The first 7 rows are patterns. Each new row is the sum of 2 different patterns, raised or lowered, with some noise. Before adding, each is slid sideways (what falls off one end comes back at the other), maybe read backwards, and multiplied by a number that may be negative. Names go in the order of the patterns.
Known rows, each followed by the names of its patterns:
[ -3   2  -3  -3   1   1  -6 -10  -1  -1 -23   1 -18  10  -9   0  -2  -6
  -2   1   1   0   6  -1  -3  -3 -13   1   7   1 -20  -7   0  -6   2  -4]
Y
[  1  -3  -7   0   8  11  -1   2   6  -2  -2  -6   8 -11  -8  -8   0  -5
  -2   2  14   2   3   4   2   7   4  -3 -23   0   4   1  -2   9   2 -18]
M
[  9  10  -3  -5  -6  -4   1  -1   1  -3  -3  -4   7  13   7 -23  23  -1
 -16  13  -3 -21   1  15  -2  23  -1  23  -9   0  -4   2   2   8 -17   5]
V
[ -2   1   0   5  -4  -3   1 -11  -1  -6   6   4  10   0  -3  -1  -8   0
  11   4   0   4  -2   5 -14  12  -1 -12  -2  -2  -2 -18  -5  -6  -3  -5]
T
[ -2  10   6 -15  -4  -3  11 -23   7   4  23  -2 -19   4   6   0   1  -2
   9   2  -1  -3   0 -14  -6   4   5  -3   5  -3  23   0  -4  -8  -1   4]
E
[ 23   3  -6  -6   5  14  -6 -23  -3  -3  -1 -15   4  -1 -14   5  -1  -8
   6   1   0   1 -11   8  14   2   3 -18  -5 -23 -10   1   4   1   2  23]
Q
[ 10   0   4   3   1  -3   4   7   0  13   6 -11  -6 -11  -1  11   7   4
  -3   7   6   8  -2   1   3   0  -3   1   2 -14  14  -5   7 -16   0  -2]
D

New rows, each followed by the names of its patterns:
[  0   3  -7   1  -4   3  -2   1   7  -1 -13  -5  -7  -1   5  -1  -3  -6
   3  -9   5  -7 -12   2  -5  -3  -2  -7  -6  -9  -6 -22  -3  -3   5 -15]
T D
[ -2 -18   1   1 -10 -10   0   1   0   7   4   0  -2 -11   6 -12  -8 -11
   3  -8  -4 -11  16  -4   9  -9   0   4   0  -6 -24  -3   1   3  -1  11]
M D
[  9  13  13  11  15  12  33   9   7   4  17   0 -11  11   6   3   0   5
   7  -3   6  22  13   8   0  -6   3 -14  14  14  15   6  12  10 -17   5]
M T
[ -2  -6   8  -7   1  13  -2  -8 -21   4  17   1   2 -29   4  -9 -11 -16
   5   5  -6   5 -15   3  -9  15  16  -7   9  -2   0  -3  -8 -14  -7  -6]
Y E
[  7   1  -2   4   9   1   6   9   9   7  -3  -6  34   6  27 -11  12  10
   5  -7   8  12   4   5   5   3  -2   8  20   8  25   1   1   6   9  -3]
Y E
[ 16 -12   1  -9   0   6   3   6   0 -11  -7  -1  -2   3   2  13 -16  -1
  22   5   3   4  15   7   8   2   7   3  -1  -1  -2   9   3   0  23  -1]
Y T
[  1  -9 -28 -19   1   3  -2  -2  10  19   6  19   1  -6 -22 -12  27 -18
   1   9 -14  10  16  -5   3   2 -19  14 -14   8   3  23   3 -14 -11  18]
V Q
[  1  -8 -29 -13  -7 -10 -13  -3   9  20   4  12  -5  -6 -12  -9   8  -9
 -11  -9   7 -12  -1   2   0   0   7  10 -12   0 -15  18 -13 -10  -7   4]
V Q
[ -5  -5  -7   2   0   3   4  17   3   2   2  -5   9  10   1 -29  -3   6
   0   2   5   2  -9   1  -2  -2   2   4   5   2   4  -9   2 -10   4   2]
Y M
[  2   8  -1   3   8  -2  -6  -5   2  -7   1  -4   2  -8  -3  -7   8  -2
  -1   3   0   4   0  -6 -15  -5  -1 -11  -2   2  -1 -18   1   5 -13   3]
M T
[ -1  -1  22 -12  19  -3  23   4  -3   0   4  -3  -2   4   8  -2   3   4
   2   8 -10   4  30   1  -2 -14  17   0   0  -9  -1   5  -3   1   1   0]
Y E
[  2  -3  -1 -19 -21 -12  17  -3 -15 -21   3  17   5   1  -2  10  -5   1
  10  -3  -8 -10 -12  18 -24  -2  21 -20  -9  15  -5  -4   3  -8   6 -24]
V Q
[ -7   2 -24   0   1  -6 -10  -4  -5  -5   6   2   2  -4  -2  -2   4  -3
 -15   0 -20   1  -9  -3   0  -7  -8  -2   0  -2  -5   4  -6  -5 -12  -2]
Y D
[ 24  -9 -18 -19  -6  20 -17  -1   5  15  -7 -11   4  -4  -1   9   1   0
 -25 -11  -2   8  -3 -13   4  11   0   7   1  -1  -8   0  -4   0  -4  -8]
Y E
[  9  -8   2  16  -2  -1  -5 -13   7 -13   8   2  13   3   3  -2  15   0
  -5  -5   0   7   6   2   7   1   3  -1   1  -3  -4  -6  -3  19 -14  -3]
V T
[  2  16   0  -5  -4   0  -9 -32 -29 -15   0   7 -10 -13   2  10  -3  -3
  -3   6  -4  -6   6 -19  -2  -3  -3 -16  -4  -7   2 -13 -15  -7 -10  12]
Q D
[15 18 39 21 37 35 46 23  4 16 32 22 18 21  5 25 29 15 22 18 12 27 20 17
 22 19 18 20 21 33 34 14 29 12 19  5]
V Q
[ 16  -8   0  13   4   3 -19 -11   8  13   4   5  16  23  12  31   6   6
  -4  -3  20  -5  15   6  -8  12   6   0   8   4  -1  19   5   8  10  29]
T Q
[-14  -9 -15  -3   3  -6   8   4  -3 -15   5   2  -3   1  -6 -10  -1   2
   8   5  -4  -1 -17  -8   5 -12  -3   9 -13   5  10  -2  -3  -1   2  -4]
V D
[-13  -8  -5 -19  -9  -9 -12   7 -19  -7 -14 -17  -2  11  -7 -14  -3 -20
   3 -20  -4 -12  -5 -15 -15 -22   8 -15 -14 -15  -1  -4  -4   3  -3  -7]
M V
[-23 -14  -6 -26 -20 -31 -29 -21 -17   9 -22 -24 -27 -15 -20 -24 -39  -7
 -35 -20  -8  -9 -19 -18  -3  -9  -9 -36 -17   5 -17 -13 -49  -6 -19 -24]
T E
[-12  -3  -6  -2 -14   2 -16  -3  -5 -15  25  -3  12   4  -2  -6  14  -9
 -13  -4   1  -4   0   0  -6   0  -2   6  18  -4 -15 -10   6   8  -7  -5]
Y V
[  4   7  16  10  11  -1  -2  18   0   6   7   9   7   1  -2  -1   6   6
  18   7   9  -2  17   7   8  -1   4  15   8  11 -11   9   0   6  -5   5]
E D
[ -1   2  12  11   4  -3 -10   2   2   3  -1   8  15  14  15   2   3  -1
  -1  12  11  10   3  -4   9   6 -11  17  12   2  16   9   6  -6  21  13]
M Q
[ 30  12  10  18  13  -3 -33   2  -3  10   9  27  16 -19  10   5   4  14
   7  18  12  -3  12   9  -5   0  12  -5 -18  -5  19   8   1   5  23  29]
M Q
[  7  11  28 -12  19  16  15  11 -12  18   5   0  -7  10  10   4  10   7
  10   2  -1  24  20  14   4  14   7   5  -4   4   5   7   5  13   8  16]
Y E
[  1  -4  -8  -2  -4  -1   3   3  -3   0  -9   2  -6  26   4   8   9  -5
  -6  -5   5  -3  -7  -6   4  -5   1   0   6  13  -3   5 -12  13  -4  13]
Y D
[  1   3 -19  10  -3  -5 -22  -1   3  10  -1  20  -1  -8  -1   2   2   0
  33   8 -16 -12 -12  -5   6   4 -11  -7   6   9   6   6   8  12  -9   2]
M D
[-37 -18 -22 -28 -26 -20 -28 -22 -23 -17 -28 -22  -7 -33 -14 -23 -32 -16
  -8  -9 -28 -26 -21 -20 -11  -9 -13 -12 -21 -23 -26 -16 -26  -9 -28 -16]
Y T
[ -8 -12  -9  -7   1 -34 -25  -7  -7   8  -2  12   1   0 -12 -12 -15 -30
 -35 -19 -13   1 -19 -23  -7  14  -7  -8  -1   8 -13 -14   2 -14 -22  -2]
M Q
[  1   2   7   8  14   3   7 -12  17  -7  14  -9  10   5   5  -1   5   5
   3  10  10   6  -7   2   3  -8  21   9  -6   3  16   4 -16   0   1   7]
Y M
[  1  -5 -22  -8  -7  10  -7  -3 -15   1  16  -2  -3  -4   5 -10  -3   7
  -6   3   0 -13  -7   7  -2   4  -7 -16  -4  -5   7   0  14   3  -7  -5]
Y Q
[-27 -42 -42 -28 -10 -10 -21 -49 -11  -8 -20 -25 -23 -23  -2 -23   6 -28
  -8 -17 -48 -27  -9 -39 -18  -5 -55 -19 -11  -7 -24 -13 -19 -22 -27 -23]
V Q
[-10  -4  -6  18  -6   3  -3   3   3  -6  -6  -2  -4  -3   4   6 -11   6
  -5   3   0 -21  -9  13  -1   7 -25   9  -6 -12 -19  -1  10  -4   6  -5]
T E
[-21  -3   2  -6   1  -2  -8 -11   2   8   4   6   1   2  -1 -18  -4  -6
  -3   1  -5   1   5  30  -1  -5  -3  10  -9 -16  25  -9   0  -1  -4 -14]
M T
[  0 -15   4  14  -2  -5   3   5   6  -4 -10  -8  -1  15   2   2  -4  -1
   3   5 -17 -17 -21   5  -7   0  16   5 -19   9  13 -16  24 -14   8 -12]
V E
[ 14   4   8   9   3  -6   9  12  15 -14   2   8   3   0  -6  -8   0   8
   3   7   8  18  11  20   1  -5  -8 -10  12  10   4   7   2   5   5   2]
Q D
[-23  -3  -2  -4   1   7  19   5   7  -3  -6  -9  -5  15  -2  -2  -3 -10
   5   7  -2  13   2  -6  16  -8  10   1  12   3 -15  -6  -7   1  -7 -24]
T Q
[  2  -8 -16   4   6   0 -11  -1  -6   2   4  12  -2   6  -8   7  -1   2
  -3  10 -14   2 -14  -3  -2 -10  -1   1   0  -6   1   9   3   5   0 -10]
Y D
[-11  14  -9  11 -25  -1  -5  -4  -1   6  -4 -12 -11 -11 -10  -2 -23   5
  -4  -8  -8   9   2 -16  -7   4   0  -3 -18  15 -10 -11 -26   0  19 -10]
Y E
[  3  -8 -30 -12 -15  -8 -17  -3  -2 -18 -11 -11 -13  -5  -5 -11   5 -26
   0  13  -3  -3 -20   2 -23 -11  -4   1  -4  -6  11   9  -1  -9 -12   5]
T Q
[ -6  -1  -6   9 -22  -1 -19   3 -11  -2  20   6  -9   7  -2 -17   8  -4
  -6  -7   3   4   1 -13  -1   1   5   5   6   3  -7  -2  -4  12  -9  -2]
M V
[26 19 20 15 28 33 24 35 20 23 15 15 26 19 20 12 20 26 22 14 31 31 12 35
 23 27 24 38 32 15 15 26 25 21 18 14]
T Q
[  6 -24   5   8 -18 -24 -10 -36 -10 -17  -2 -14 -11 -14 -15 -21   3 -25
 -21 -19  -4  -6   1  -3  -4 -16  -8  -8  -6 -11 -18 -23 -25   6 -33  -5]
M V
[16 30 24 24 25 33 15 38 28 48 24 20 30 29 11 23 30 24 21 27 27  9 26 26
 34 42 23 19 23 43 26 24 21 17 18 17]
Y M
[-14  -8  35  -6  17   1   0  11  -3  -3   0   6   3  12   8   1  -7   7
  -5  10  -2  -1  -2   7  15   0   5  -7 -12  15   3   2  -9  26  -4  -4]
Y E
[-15  -8   6   0  -1   3  -2   1  -4 -15  -4  -6  -4   2   4  -1   1   9
   1   1 -14   4  11 -11  11 -21   5  -8  -6 -16  -9   2   0   0  -3  -9]
T E
[-14 -25 -27 -12 -23 -28 -17 -17 -34 -17 -29 -21 -25  -7 -17 -23 -26 -17
 -16 -23 -36 -38 -27 -40 -26 -21 -14  -7 -12  -8 -37 -24 -36 -34 -14 -19]
M Q
[  5 -24   9  -1 -24   3  -3 -29  -5   2  -8  -9 -10  22  -5  -9 -10   0
  17  20 -12   0   7   3 -14 -27 -13 -20  -2  -5   9   1 -15  -6   0   5]
V Q
[  1  -2 -11   2   2  -2 -15  -1   9   4   0  -5   3  11   3   5   8   6
  -5  -5 -15  -2  -5   5   5  12   5  -9   3   2  -3  13 -15   1 -10  -6]
Y Q
[-19  -3   3   1   8   2   5   6  -1   4  -5   6  -5  -8  -4  -2 -18   2
  11  17  -5   3   3   4  13   8   2 -16   1   3   2   2   4  14 -27   5]
Y M
[ 10   9   4  -1   3   7  -2  -8  -1   5   4  -2   1  18   5 -13  13 -12
  22  -8  18   7  14  -7  -2   2  -1   3  10   3  -2 -10  -4  -4  15   5]
E D
[  4  10  -3   4   0  -3   2   2   3 -10  -1  -6   8 -20   1  -8  11 -14
   5 -16  -3 -16   3 -10  -6  17   4  -4   4   3 -12  22  -7 -18 -11  -9]
V D
[ 0 25  6 26  6 23 18 28 18 22 22 21 17 17 17 13 46  9  7 22 -2 19 43 22
 12 15  9 25 11 21 18 23 17 13 13 31]
V D
[ 18   3  27   3  -2   4   8   1  -2   6   6   3   1  12   4  12   2  11
  22   1 -13   0  12   4   4  -1  -6   4  15   1   1   7   6  -3   8   4]
Y M
[ -8   0   7 -13  22   2  -3 -16   0   9  -8   8   8  21   2 -15   9  13
   3  14   6  -1  -3  -8  -2  12  -2   1   2  11   6  13  -1  19   5  -1]
E D
[  4   1  12  32  23   6   5  16   7  -6 -22   6   2  17  20  16   6  -1
   3   7  14  14  -1   5  14 -11  11  13   9   1  11  -6   2   2  21  15]
Q D
[ 17   0   2   5   7  -6 -28  -4   4  -1  -5  -3  13  17   2  15  10   0
 -13   1   2 -13  -1   6  19   4 -16  -3 -27  22  -5  12   8  20  -1  -6]
M E
[  9 -17   8 -10   2 -14  -4   3  10   5   4   2  -3 -13   0  -5  -4 -21
  -5  15   1 -32  -3   5  10  -6   0   8  14  -1   1   1 -10   0   6   5]
T E
[ -6   2   6   4  -6   1 -14  -4  16   2   5  -7  23  -8   7 -29   8  16
   8  -4   1  -6   2 -10  -2   2   6   0  11   6 -12  -7  11   1  11 -22]
E D
[-11   1  -6 -25   1  25  -5   5   2  14  22   6   5   7  17   2   3  11
  -2   3  17   6   9  -6   9  16  -1 -10   3  -4  35   9  40  12  14   2]
V Q
[-16   1 -11 -14 -13  10   8   4  -6 -13  -9 -12  -6  14  -6  -2  -8  -1
  -8  -6 -13   9 -11   0 -12  15  -6  -3  -1   0  -2 -17  -5   7  -5  -3]
E D
[ -8 -13  18 -18   5 -10   8  -5  -5   1  -2 -10  17  -1  -1 -12  13  12
  14   4   4   4   0  -9   3   2  -6  -9 -10  16 -15  23  14 -13   4  20]
M V
[21 -1  0  6  6  7  7  0  4  9 24  7  6  9 18 -1  1 22 20 15 14 12  0  0
 10  6  5 11  8 12  4 24 15 15 23 11]
Y M
